The rows are grouped in 3 ways, from coarse to fine. Each group lies inside one group of the grouping before and may be the whole of it. The rows also spread widely along 9 directions, which tell nothing about the answers.
Known rows, each followed by its group in each grouping:
[ -6  -4  -2   3  -9   2   1   5  -2   0  -6 -13  -4   2  -4 -10   6  -5
   4   0   0  -9  -5  14 -10   8  11 -14   5  -5   5  -3   3   2  -8  -9
   4  -2  10  -2  -1   3  -1  -8   4] -> j760 j321 j35
[  2 -10   3   5 -21  11   8  -3  13   3 -26  -9  -3   1 -19  -5  -1 -19
  37  -8  -2 -26 -12 -18 -25   2   4 -31   4   2  -9  -2   4  -7  -1   5
  -8  22   3  -9   4  23  26 -17   2] -> j233 j670 j609
[ 25 -10  -2 -10  -3 -15   1  -5  26   0 -10  -2 -10  12  -3  -3  17   4
  22 -19 -16  -6  16 -14  27 -13  -7 -28   9 -12   8  18  -8  10 -41 -23
   5   5 -14 -13   5  11   8 -11  16] -> j59 j715 j839
[ 11 -15   1  14  -1   5 -21   8   1  -7  -7 -24  -6   5 -18   6  -3   7
 -39  11  15 -17 -12   2  -9  11   5  11  -4  -1   0   0  -4  48   8   5
 -10 -13  -5   8   7   1  -4  -2  -2] -> j233 j606 j106
[  1  -7   6   9  -7   2 -17   0   8 -13 -24 -15  -2   4 -23   4  -8 -12
  12   6  -3 -13  -9   0 -15  -9   8 -12   3  -3  -1   0  -1   9   3   8
  -5   6   1  -6  11  22  16 -13  -3] -> j233 j606 j983
[ 23 -21  13  10  -3  -5  -8   5   8   5 -21  -4 -14   8 -19   5  13   5
   1  -2  -3 -16  -8  -7  -3  -3   9 -19   2  -1  11  -1  -8  25 -18  -6
   2 -15  -5   4   2   9  -6  -1  -9] -> j233 j733 j412
[ -7  -3   3   8   1  -4  -3  -2   9  -4  -2  -8  -6   4  -9   0   0 -18
  14  -2  -4 -12   6   7  -5  10  16 -19   8   4   5   4  -5   8  -7  -4
  15   1  10 -11   9  11  10 -17  18] -> j760 j105 j362
[ 11   7   0   6 -16   4 -22   1   3 -15 -12   1  -2  -8  -8 -10 -12  10
 -14 -12 -14 -15 -14   9  -9 -24  -1   5  14 -15  14  -7   6   1   5  -9
   8  -1   6 -24   9  -3  -9  -2  -7] -> j760 j321 j786
[ -3  -3 -15   4 -10   3  -6   7  -1  -3  -8 -17 -12  -4 -18  -7   3 -15
  -8 -16   1  -6  -1  15 -16  19  15 -12   7   2   4  -4   5  15  13   4
  -5  -9   3   9  -3  -1   0  -4  -3] -> j59 j242 j754
[  6 -15  -5  17 -16   0  -8  16 -10   8  -9 -13 -16   4  -5  -6  13  14
 -18  -3   7 -10  -5  13   1  15  17 -13   3   2  22  -9   3  30  -7 -13
   9 -27   7   4  -7 -14 -14   3   9] -> j454 j957 j404
[ -5   2 -20  12  -9   2 -29  10  -4  -9 -15 -18 -15  -1 -12 -10   0  -3
 -20 -20  -7   3  -2  21   7   5  17 -12  18  -8  19  -8   8  20   9 -12
   3 -19   3  -4   5 -11  -7  -2  -1] -> j454 j699 j868
[ 20  -1   9  -4  -1  -3   7  -1  13   3  22  -9   3   6  18  -5   4  28
 -30  11   7 -15   4  -8  13   1 -20  18   2 -12   5  18  -8  33 -29 -31
  15  -5  -1 -22   6 -11  -6  -6  34] -> j760 j785 j853
[  9   2   8  10  -9  -3 -18  -3  11 -18 -17  13  -2  -2 -14   0 -12  -7
   7 -10 -20 -14  -6   6  -8 -27   9 -10  16 -11  15  -1   1  -7   1  -4
  20   3   7 -33  13  10  -1 -11  -2] -> j760 j321 j862
[  9   9 -24  -4 -32  12   3   7   3   2  -6  -7  -9 -15  -9 -28   7   6
  -5 -42 -16 -15  -9   8 -18  -1  -5 -12  22  -8  14 -10  16 -11  12 -15
   1  -9   2  -3  -6 -18 -12   4  -6] -> j59 j820 j264
[ 15  -7   1   0   0  -9 -21   6   5 -17 -19  -6  -6  -5 -19  -5   3   0
 -18 -10 -18  -5 -12  14  -5 -21   6   5   8 -12  12  -5   1  11   4  -3
  -6 -15 -13   4   2   5  -9   3 -23] -> j59 j820 j712
[  2  -5  -6   3 -18   7  -1  -1  12  -4  -4 -15 -10   5  -8 -10   5  -3
   9 -16  -1 -18   1 -13  -7  11   3 -26   7  -1   1   5   5  17  -5  -9
   1  10   5 -14   7   7  15 -16  17] -> j760 j785 j973
[  8  -8  17   5   2  -2   3  -2   8  -5  -8  -4   9   0  -6  11 -11  -8
  -4  22   7 -18 -10   4 -17  -4   0  14   0  -1   3   4 -15   6  -7   3
  13   6   0 -12   7  17   8 -11   9] -> j233 j428 j642
[  1   5 -11  -3  -6   2   9   2  10   6 -11   1  -7  -6  -8  -9   7 -16
  20 -24 -17  -5  -4   9  -2  -1   5 -20  19  -9  11   2   2 -13  -5 -13
  11   2   5  -9   3   1   0  -8   3] -> j233 j670 j913
[  5   5  -5 -10   1  -3  -5   4   5  -4  12 -15  -3   1  14  -7   5  13
 -27  -4  -4   0   6  18  20  -4 -12  15  11 -18  11  11  -5  17 -20 -29
  12 -14  -3 -15   5 -12  -9  -3  24] -> j59 j820 j323
[ -2  -2  10  -5  -7  -1  -1   5  -5  -1 -17 -17   7   0   0  -8   4   6
   3  22   0 -10 -17  15 -13 -15  -4   6   0 -10   0  -4  -2 -12 -14  -7
  -3  -2   6   1  -2  15   6  -5  -3] -> j233 j606 j983
[  0  -2 -25   4 -21  17 -26   4  -2 -17 -12 -34  -9  -6 -26 -21   1  -7
 -30 -25   1 -15 -18   0 -21  14   5  -6   6  -7  -8 -11  23  30  33   8
 -32   6  -5  11   7   1   2   1 -23] -> j760 j321 j35
[-10  11 -22   2 -17  16  -7   4   2  -1   5 -21 -14  -7  -4 -14   1   1
 -20 -24   3  -7  -3  13   0  17  -6  -8  20 -10   8   0   8  18   8 -16
   6  -7  10 -12   6 -16  -3  -6  17] -> j233 j733 j412
[ -6  13 -14 -15  -5   0   1  -5  13 -12  -1 -15   2 -10  -5 -14  -1 -21
   8 -21 -17  -1   2  13  -1  -5  -4  -4  20 -12  -1   8   3 -15   3 -11
   3  11  -4 -11   9   7  14 -11   8] -> j59 j820 j264
[-18   8  -6  -2   1   3  13   4  -5  -1  -6  -7   5 -13  -8  -7  -2 -30
   4  -3  -4  -3 -13  35 -24  10  15   1  17  -1   8  -4  -1 -23  13   2
  15   3  11   3  -3   5   1  -6  -2] -> j233 j428 j642
[ -5  -7  29  20  -7   3 -17   0   3 -18 -20  -4   8   2  -6  19 -32  -2
   3  37  12 -22 -11  12 -24 -21   7  11   2  -2  10  -1 -18   5  -6  10
  25   4  14 -35  11  23  17 -19  22] -> j233 j428 j642
[ -8  -3  -5 -15 -12   7  10  -6   6  -5   6 -42  11   2   3 -13   4  -9
  -3   9  14 -12  -4  -4 -11  14 -14   6  -5  -3 -21   8   2   9  -6  -5
 -20  17  -6   6   6  13  32 -14  20] -> j59 j820 j264
[  7   1   6   1  -5  -3   6   1   1   1  -7 -10  12  -3   5  -7  -4  -2
  -4  17   0 -10 -10   6 -11  -4  -2  13   3  -1   8  -2  -5  -4  -9 -12
   8   0   3  -6   2   4   6  -7   9] -> j454 j699 j868
[ 17 -15   8   1   2 -12  -1  -1  11   0  -9  -6  -6   9 -11   1  13  -7
   9  -3  -7 -10   1  -7   5   2   9 -19  -1  -3   1   5  -5  16 -20  -9
  -2   5  -5   2   8  13   4 -10  -2] -> j760 j321 j786
[-10  10 -21   3 -22  17  15  -2   9  -3  14 -17  -2 -11  -5 -12 -10 -18
  -2 -24   6 -16   5   6 -21  26   0  -8  17   5   1   5   5   4  19  -5
   9   7   8 -11   4 -11  12 -14  28] -> j59 j820 j264
[ 16   0  -4  14 -27   4  -6   4   6  -1 -16   7  -9  -6  -6  -8  -2   8
   9 -19 -12 -19  -6  -3  -8 -12   3 -19  15  -4  24  -7   6   0  -2 -13
  20  -6   7 -24   4  -7  -3  -6   8] -> j454 j957 j404
[ 16 -15  20  -3  10 -16   4  -1  15   0   0  -5   2  12   5  10   7   1
   5  17  -2  -8   9   0  14  -9   0   0  -4  -4   7  14 -20  15 -35 -19
  14  -6  -9  -9   5  13   5 -11  22] -> j59 j820 j323
[  1   2  -8 -16   2  -7  11   2  -3   7  -6 -23  11  -3   8 -20  18  -6
  -2   7  -5   2 -11  12   1   1  -4   7   4  -7   0  -1   2 -12 -14 -19
 -10   1  -4  16  -3   4   6   0  -5] -> j454 j699 j868
[ -2   6  -6  -9   3   0  10 -11  12  -7   7 -15   9  -5  -5  -7   1 -28
   2  -3  -4  -9  -5   1  -8  11   1   1   5  -2 -12  10   0  -1   5  -3
  -6  27  -2   0  13  13  17 -15   5] -> j760 j321 j786
[ 30 -11  12   3  -9  -7   9   0  20   3  -6   6  -3   5  -8   6   3   3
  15  -2  -4 -19   8 -18  -6  -2  -4 -12  -1   1   5   9 -12  12 -24  -8
  10   0  -4 -12   3   7   2 -10  12] -> j59 j242 j754

New rows, each followed by its group in each grouping:
[  9   4 -15   3 -28  18 -10   6   3  -7   3 -21  -5  -9  -5 -14  -5  15
 -35 -19   5 -19 -12   3 -16   6 -12  11   9  -7   6  -5  11  23  17  -9
  -7  -8   0  -7   1 -16  -5   1   7] -> j59 j820 j323
[  0 -13   5   2   0  -8  -4   9   1   7 -11 -18  -9  13  -1   1  16   7
   9  11   5  -3   3   9  13   2   6 -19   1  -7   7   6  -9  14 -32 -17
   7 -13   5  -1   1   9   2  -9  16] -> j233 j606 j983
[ -2  -3  -4   3  -4   0   2   2   2  -1   0 -12  -4   1  -8  -6   4 -12
  -1  -3   0 -10  -2   9 -10  14  11 -10   4  -2   3   0   1   9  -1  -5
   4   2   6  -2   3   3  -1 -10   5] -> j760 j321 j35
[  7 -14  12  11  -4  -7   2  -1  15  -2  -5   1  -6  15  -6   9   2  -7
  16   1   0 -15  12  -8   3   6  12 -28   3   2   5  10 -10  18 -22 -10
  18   4   6 -21  11  11   8 -19  23] -> j760 j321 j862
[  5  -7  15   6 -19   8 -21  -8  17 -16 -22 -24   5   9 -11   6 -15   5
  18  18   7 -24  -7 -23  -9 -21 -15  -9  -2  -7 -13   8  -3  13 -14   4
  -8  22   1 -26  19  32  35 -24  19] -> j233 j606 j983
[ 16 -12   1   9  -8  -2 -19   9   6  -1 -17  -7 -16   5  -8   2   7  13
  -8 -12  -2 -11  -2   2   8  -5   5 -16  11 -12  16   2  -5  23 -16 -12
  12 -14  -1 -12   5   1  -9  -1   4] -> j233 j428 j642
[ -1   2 -10   2   2   0 -15  -9  18 -17   4 -16  -5   3 -14   1  -8 -23
  -5 -13  -5  -6   9  -2   7   9   5  -9  11  -8  -6  14   0  26   5  -4
   2  17  -4 -19  23  11  13 -19  14] -> j760 j321 j35
[  6   2 -12   5 -11   4  -9   7   5   4 -11  -1 -19  -6 -14  -9   7   1
  -4 -31 -13  -7  -3  13   1   0   8 -20  23 -10  20  -3   4   7  -2 -15
  15 -17   7  -9   1 -11 -14  -1  -3] -> j233 j733 j412
[ 28  -1 -17   4 -23   8  13   6   9  11   6   6 -12  -9 -11 -19  14  12
 -17 -39  -9 -24  -8 -12 -17  16  -1 -15  14   1  15  -3  12  17   8 -15
   5 -10   1   1 -10 -24 -22   5  -7] -> j760 j785 j853
[-11   0 -12   1 -18  11 -20   8  -1  -8 -20 -24 -12  -1  -7 -11   3   3
  -3 -12   2  -7  -8  14  -1  -2   2 -18  16 -15   7  -4   7   6  -4  -9
   1  -2  10 -11   5   3   9  -7   9] -> j233 j428 j642
[  7  -5  -7   5 -23  17   2   7  -1   8  -9 -19  -6  -6 -14 -13   7   6
 -16  -9   9 -22 -21  -2 -26  14  -5  -4   3   2   3 -10   9  16   9  -2
 -11  -5   3  11  -5  -6  -2   1  -7] -> j233 j733 j412
[  3 -14   4   0  -9  -6  24  17 -15  20  -6  -9   0   3   6 -13  23  14
  -3  11   8  -8 -11  25 -16  12  12  -3  -6   5  19 -10  -5  -5 -25 -14
   3 -26   7  25 -27  -8 -16   7   2] -> j59 j715 j839
[ -4   2  -3  -4  -3   5  13  -3  10   5   6 -19   5   2   2  -2   3  -9
   7   6   7  -9   2   2  -3  14  -7  -3   5  -1  -6  12  -5   5 -11 -11
   6  11   4  -7   6   7  14 -15  24] -> j233 j606 j983
[  6  -8  -4   7 -20   9   4   7  -9   3  -7 -17   0  -5 -13 -14   6   1
 -17  -3   8 -21 -23   3 -32  14   8   0  -4   5   0 -14  10   9  13   5
 -16  -1   5  19  -6  -2  -4   2 -16] -> j760 j321 j786
[ -3   6 -12   7 -20  15 -18   0  -1 -16  -3 -23  -1  -7 -12 -13 -10   2
 -29 -12   3 -17 -17   6 -21   3   1   8   8  -8  -1  -9  14  18  23   3
 -12   6   5  -7   9  -4   2  -5  -5] -> j760 j321 j786
[  9   4  -6  -4 -13   3  -4   0   8   0  -7 -16   3   0   7 -13   3   6
   1  -4  -4  -8  -3  -5   6  -6 -12  -4  10 -10   4   3   2   3 -16 -22
   2   5   2 -15   8   0  11  -9  16] -> j454 j699 j868
[ 15  -4   0  -9  -2  -8   9  -7  20   1   1  -3  -2   8   1  -4  15  -5
  14 -12 -11  -9   7 -12  13  -3  -5 -18   6  -9  -1  15  -2   5 -27 -20
   7  13  -3 -14  11  10   6 -13  12] -> j760 j321 j862
[  6  -3   6  -2   0  -6  -1   0   8  -9  -8  -5   1  -1  -4  -1  -3  -9
   2   3 -11  -7   0  12  -3 -12   3   2   6  -6   9   3  -8  -2  -9  -8
   9  -4  -2  -9   5   8   3  -8   5] -> j59 j820 j323
[ -6   6   3   9   2  -1 -33  -3  11 -23 -13 -11  -5   4 -11   8 -18  -7
  -4   5  -7  -3   3  14  10 -20   4   1  16 -16   7   9  -8  16  -2  -5
  14  -1   4 -32  20  13  11 -17  16] -> j233 j606 j983
[  1   5 -16  16 -31  25  -5   6   2  -1   0 -18  -6  -8 -14  -8 -11   5
 -15 -15  12 -23 -11   0 -28  19  -3  -3  10   3   4  -6  10  20  23   1
   2  -2  12 -11   3 -12   0  -7  12] -> j233 j606 j983
[ 10  -6  10   3 -13   0  -3   5   0  -6  -6 -10   6  -2  -3  -5  -6  10
 -15   9   2 -16 -10   9 -17  -9  -3  14   2  -5  10  -4  -4   6  -5  -6
   5 -11   0  -5  -2   0  -2  -2   6] -> j59 j820 j264
[ -4  -5  16   6 -12   8  46   0   1  25   5   0  13   1  13   1  -1  -5
  27  26  18 -23  -7   4 -28  19  -1  -3  -4  12   3   2 -14 -17 -22 -11
  24   3  21 -11  -9   3   9 -16  37] -> j233 j670 j913
[ 15  -9 -10  -7  -9  -1  27  11  -1  21   7 -12  -5  -1   1 -13  24   4
  -9  -8   6 -10  -1   5 -10  29   0  -6  -3   4   3   1  -1  11 -15 -14
  -3 -14   0  23 -15 -13 -12   5   3] -> j59 j242 j754
[-11   5  -1  16 -24  20  12   8 -11   4 -10  -4   8 -17 -12  -8 -14  -9
  -1   6   9 -26 -26  23 -53  10  11   2   9  10  12 -18   5 -17  25  12
  11  -4  23  -1 -11  -6  -2  -5  -4] -> j233 j606 j106
[ -3  -1   6   3  10 -10  -6  10 -10  -7  -7  -2   0  -6 -10  -9   5 -11
 -19   7 -12  -3 -14  34 -13  -6  23  10  10  -5  17  -8  -2   0   5  -6
   8 -21   5   8  -8   1 -16   4 -17] -> j760 j785 j853
[  8 -15   1 -10   7 -11  -6  -3  13  -5  -3 -24  -5  16  -3  -1  20  -5
   0  -1  -2  -3   6 -10  22   4  -1 -17  -2 -12 -11  15  -2  26 -28 -16
 -12  10 -11   2  14  19  14 -13   8] -> j760 j321 j862
[ 23 -15  13 -13   6 -10  -4  -3  13   0 -18 -14  -1   7 -10  -3  19   4
   1   7  -9  -9 -13 -12   6 -16 -11  -2  -2 -13  -4   5  -6  12 -27 -11
 -14   3 -15  11   7  20   6  -2 -14] -> j233 j733 j412
[ 19 -12  -1   7 -18  -1  -3   5   8   8 -19 -12  -5   5  -8 -10  10   6
  10  -7  -1 -14  -4 -14  -4   0   1 -22   3   1   9  -3   1  12 -15 -12
  -3  -4   0  -1   1   3   7  -5   1] -> j454 j699 j868
[ -5 -17   4  -4  40 -29  16  -2  10   5   7  -2  -7  18  -6  14  25 -42
  16   4  -8  15  24  21  27  27  37 -28   2   3   4  20 -21  14 -30 -14
  18  -3  -5  13   7  19   1 -15  11] -> j760 j321 j862
[-11   1 -10   1   0   7  28   6  -8  16   1  -9   0 -14 -15 -10  11 -30
  -6  -7   2  -8 -17  27 -35  34  20  -3   8  12   6 -10   2  -9  22   4
   2  -7   8  29 -12  -6  -8   3 -13] -> j233 j733 j412
[ -7  19 -24 -10 -31  27 -13   4  -3  -7  -8 -28  -2 -14  -1 -29  -6  15
 -26 -24  -3 -14 -26   6 -12  -7 -24  12  20 -25  -2  -8  24   0  17 -15
 -16   6   6 -15   4 -12   2   1   0] -> j233 j670 j609
[  5  -2   9   7  -5  -2   1   5  -6   1  -6 -13  12  -3   4  -6  -6   2
 -17  25   8 -12 -16  13 -18  -2   0  22  -3   2   8  -7  -5   3  -3  -6
   6  -6   5   0  -2   0   2  -2   5] -> j454 j699 j868
[ 19 -15   9 -14   3 -13  18  -1  17  15  -4  -8  -3  12   9   0  26   7
  22   4   0  -6   7 -12  20   0 -11 -19   1 -10   1  18 -14   2 -52 -26
  11   7  -6  -5   3  14   8 -10  21] -> j233 j428 j642
